There are 4 ways to turn a row about zero (a turn may also mirror it). The second row of each pair is the first, turned, with some noise. The first 40 pairs use one turn. New pairs use 3 turns, one after the other, and a turn may come again.
Some pairs, each with its turns in order after it:
[ 39 -38   0 -13  24 -33  24 -32  26]
[ 38  36 -23 -26  20 -24  11  41 -18]	didav

[ 24  92 -54  15 -35 -43  -3   7  19]
[107 -23 -12 -52   0  -6  -5  25   1]	tikis

[-35 -13  26 -58  -9  -9 -17 -17  44]
[ 11  23   6 -27 -26  66  36  13 -16]	didav

[ -7  26 -37  44  27   3  -6  23  -9]
[ 36  10  12   9  20  46  -9  34 -20]	tikis

[ 13   7 -32   5 -24 -28  -5  51  20]
[ 32 -27 -39  -1  21  19 -26 -28   4]	didav

[ 21  31  -9  37 -11   5   0  25  44]
[ 11   0   5  -7  18  38 -40  36  28]	dum

[ -7 -28  27  17  16  42  23 -21 -27]
[-17  -8  -3  -3  47  33  14  18 -44]	riv

[-38   6 -28  19 -18  11  11  21 -29]
[-39  -5 -17  27  -9   7 -33 -22   7]	didav

[ -7   4 -15 -38  -2  16 -29  35 -13]
[-14 -24 -18  -3  -5  18  32 -35  -7]	didav

[ 27 -45   5  11 -18 -10 -59  -2   6]
[-29  12  11  -9  28 -35  46  35  18]	tikis

[ 16  19 -15   2  -8  -6 -18  14  -6]
[ 22  11  -9 -15   4 -10   2  25  -5]	tikis

[-16  16  -2   1  20   3   2  29  12]
[ 17  -3   8 -12  -4  18  15 -17  26]	riv

[ 34  25 -38  30   4 -31 -35  36 -22]
[ 37 -22  -8  19  66   3 -13  31  -7]	dum

[ 15 -53  31 -13  16 -12  -2  -9  29]
[-49 -33  14  18  -8 -19  36  -1  -3]	tikis

[ 26  10 -12 -44  53 -36 -13 -43  53]
[ 28 -42 -10  45 -59 -13  59   7   8]	tikis

[ 13 -28  26  21   4 -35 -11 -23  66]
[-13 -54  19  -2  11  -4  67 -12   4]	tikis

[  0 -47  27   0   6   8   7  23  25]
[ -2  23 -11 -14  33  23  23  11  31]	didav

[ 72  20  39 -22 -17  -2  10   0 -11]
[ -4  -6 -15  -7   7 -62 -28  19  55]	dum

[ 68 -44  -4 -31 -77 -32  12 -46  24]
[ 86  81  -3   9  24   2   2 -22 -45]	didav

[-14  37 -13 -48  71 -25   4  25  -1]
[ -5 -93   3 -20  -8  -6  -7  -2 -36]	dum

[  2 -21 -11  -5 -38  17  72  -9  24]
[  7  73 -12 -23  -4   0 -38 -22  19]	didav

[ 11  48 -30  43  33  20  -6 -11 -29]
[-18  38   1  43   8  51   8  14  31]	riv

[  1   6  17  22 -84 -19  28 -21 -52]
[ -6  31  63   2 -24  -9 -34  41 -63]	riv

[-33  18   6 -55  18  23 -43 -26  65]
[-38 -63 -25   8 -28 -17  29 -59  22]	riv

[ 39   9  11 -42  -5   2  11 -49  -8]
[ 24  32  29 -23 -16 -31  21  -7 -42]	didav

[-46 -32  12  13 -32  60  -2  57 -32]
[  5  43 -78   9 -34  27  22  19 -31]	dum

[ 19  38  13  19  -3  -7 -39 -21 -36]
[ 60   3  13 -10  21 -31  12  13   7]	dum

[-38 -29   9  19  24  15 -15  -8  35]
[-15 -11  -3 -12  25 -14  58 -21   2]	riv

[  0 -79 -52 -18  26  28 -63 -24  15]
[-37  -7 -43  18  75 -60  -5 -40  20]	riv

[-41  10 -14  -6   7   0  -1  13  35]
[-10 -17   2 -27  -7  48   5  -4 -15]	dum

[-25 -58   1  12  14  38  15  33 -68]
[ 26  22  17 -14  87  28 -16 -16 -39]	riv

[-31   7 -10   8 -13  -5  -5  11  30]
[  5 -25 -12 -18  14  26   3   1  21]	tikis

[ 15  28 -15  22 -27 -20  47 -29  38]
[ 45  25   5 -15 -19 -17 -62   7   5]	didav

[-18  28 -50   4 -50  26 -14  20 -26]
[-18  15  67  14   6   8 -43 -22  24]	riv

[  4  21   3   4 -30 -29  51  -4  40]
[ 25 -61   5 -32  -5  -5 -10 -31  -8]	tikis

[ 21  -7 -49   0  40 -21  28  18 -27]
[ -2 -45  -6  54  22  -2 -22 -12 -23]	dum

[ 21 -13  -4  61 -34  26  24  15   7]
[  4 -12  22 -12  67 -11 -20  -1 -31]	tikis

[ 41  14 -12  -4   1 -41  -9  26 -22]
[ 31  37 -21   3 -21  -4 -35  10  17]	riv

[ 26 -14  -9  42  16  -2 -11  45  -4]
[  4   7  -9  32  26   6 -24  50 -22]	dum

[ -7 -32  17  -1 -39 -12 -51 -13 -23]
[  1  46 -10 -10  29 -20  50   2  -4]	dum

New pairs, each followed by its turns in order:
[-45  14  -5 -27 -54 -21 -20 -20  13]
[ 19 -26  28  14 -52  -4 -43  -4 -23]	dum didav riv

[ 20 -34  -8  -8  -2  -7  -2 -37  25]
[  1 -19  -7 -16  16   1  17  -1 -50]	tikis tikis riv

[ 18   7 -29 -24 -30  -4  -5 -51  -1]
[ -4 -33  47   6  34  -7 -18  19  15]	didav dum dum

[ 24 -22  -9 -33  15  58  18  26   5]
[-47 -32 -14   3  -3 -27  28  -7 -40]	didav dum riv

[  0  11 -31   0  58  18 -47  -8 -15]
[-29  14 -20   1  48 -22  21 -36 -35]	riv dum tikis

[ 22  53  22 -26 -37 -28 -20  -2  13]
[  6   3  51  43  -7 -45   4  -1  26]	riv didav didav

[ -4 -15 -61  71 -39 -20  15  -1   6]
[-39   6 -11 -10 -70   5 -23 -16  64]	dum riv didav

[-16 -42   1 -24 -17   3  20  26  13]
[-17  28 -11 -21  25   8   9 -37  24]	didav didav dum

[  3   7  40  11 -21  31  -1   6  36]
[ -3 -32  38  38   9 -18  -6   8 -11]	riv dum riv

[ 16  35 -39  54 -25  19  -4  23 -27]
[ 30  22  13 -47   5  -5 -58  18 -22]	tikis tikis tikis

[ 38  12  22  50  69   0  -3 -15  37]
[-14 -67 -34 -36   5  12  -5 -48 -41]	dum dum didav

[ -8  13 -25 -48  31 -19  40 -11  -5]
[ 13 -40   5 -45 -35 -15 -17   1  28]	tikis dum didav

[ -1  12 -62  95  36  34   2  16   9]
[  4  24 -43 -65  26  36 -25  79   6]	tikis didav didav

[ 18 -21 -23  26 -29 -16 -33  42 -49]
[ 27 -37  12  18 -19  29 -63   5 -26]	didav riv dum

[-31 -19  12 -32  -3 -14 -46  22 -12]
[ 13  14  12  52  -9 -10 -42 -22  10]	didav dum didav

[ 36  18  21  18  24 -30  -2  35 -43]
[  0 -22   4  29   2 -25 -22  16 -63]	dum dum dum

[ 23 -28 -26 -20 -54 -36 -11 -19 -52]
[-16  19   4 -12  23 -37  73 -39  17]	tikis didav didav

[-14  -1  61  44  18  -6  21 -15   3]
[  5 -34  46  23  44  23 -27 -13  -4]	didav tikis riv

[-25 -11 -19 -17 -25   9   5 -56  -4]
[ 13  22   6 -21  24  24  34 -37  22]	riv didav riv

[ 39 -34 -11  42  -8 -20  17  -2 -44]
[-37  10 -23  24  36   3   8  20 -53]	didav didav dum

[ -8 -16 -13 -22 -27 -38  30 -32 -44]
[-56  27  14  12 -17  43  13  11  -4]	didav riv riv

[  8 -18   2 -12 -11  24 -49  17  -9]
[-33 -12 -18 -25  28   1   2 -12  32]	didav riv didav

[  3  -5   0 -11   4  -2  -1  33   1]
[  5   3  11  21  14   7  -9 -11  21]	tikis didav tikis

[  0  16 -15 -48  18 -26  -7  12 -16]
[  2  11  21  39   6 -14  17  42  -6]	didav dum riv

[-31 -49 -28 -11  -5 -42  13  29  18]
[-17  -3   6 -43  19  42 -26 -20  40]	dum didav tikis

[-22 -38 -17 -30  29  21 -55  37 -14]
[-10 -35 -21  42 -27  18  48  48   5]	tikis tikis dum

[-33 -37  50 -30  37 -17  14  35 -11]
[ 48  45  -1 -27 -41  38  23  -3  16]	tikis didav dum

[-17  15 -28  -8  68  14  30  -3  20]
[ 11  24  11  22 -43  50  28   8 -36]	tikis tikis tikis

[  2  38  -9  -8  29 -15 -31  49  -6]
[ -3   8  57   8  -4  -4  28 -41  15]	tikis didav dum

[ 48   8  34 -15  15  24 -54   3   4]
[-43  19 -31 -32 -12  -5 -50 -26 -16]	tikis tikis riv

[  8 -29  21  66  11 -22 -39 -29  56]
[-42  12 -35   9  38 -72  19  16  38]	riv tikis tikis

[-22 -18  21  11  -9  11   7  27 -23]
[-12  23  33  22 -21   0  -5  11   0]	riv tikis riv

[ 41   7  27 -22  22 -54  13  -9 -42]
[-13  39  15 -12 -29   4 -51 -27 -47]	tikis riv riv

[47 40 56 -9  9 45  3  0 55]
[-37  57 -17  33  15  -5  44  60 -22]	tikis dum riv

[-13  35  11 -58  45 -12   8 -28  11]
[ 32  -2   9 -15 -37  37  -9 -44  35]	dum dum tikis

[-50  -8  35   2  25 -17  52 -17  18]
[ 45 -10  12 -37 -53  13 -23  14 -23]	dum tikis didav

[-45 -15  24   1  15 -15 -35 -25 -13]
[ -9  -7  13  40  27 -25  22 -39   6]	dum riv didav

[ -1 -70 -26  58  -6 105   4   3  14]
[ 23 -33 -24  25  14  34  27  81  90]	dum dum dum

[-14 -47  14  -7  37  30 -28  -7 -31]
[-13 -41   9  30 -24  11  38  39 -15]	dum didav didav

[ 38  36  58 -28  31 -39 -22 -33  -9]
[ -7 -24  30  35  75  32  12 -37   7]	tikis riv didav

[ 32  -4  44 -32   3  51 -45 -24 -30]
[-10   9 -35  18  14 -80  28   1 -34]	tikis tikis tikis

[ 60 -69 -68  13  -5   6 -18  28   0]
[-54  45 -53 -38  37  17  61   7 -27]	didav dum riv

[ 17  -7 -22   9  57   6  38 -41   0]
[ 41  30 -23  26  -3  23  17  50 -18]	riv dum dum

[ 31  -5  -2  -1 -44   2 -30  19 -24]
[ 24 -13  47  15  36   1 -15  18   3]	didav dum didav

[-41 -39  25   2 -25 -44  -3  19  19]
[ 13 -21 -36 -18 -50  31   3 -19  38]	tikis didav dum

[-34  -1 -19 -42 -83   6 -17 -20  20]
[ 33  25  -3 -23 -85   9  -9 -36  -6]	riv dum tikis

[-76  55  13 -30  34   5 -87  21 -49]
[ 41 -33  88   0  33  54  28  25  71]	dum dum tikis

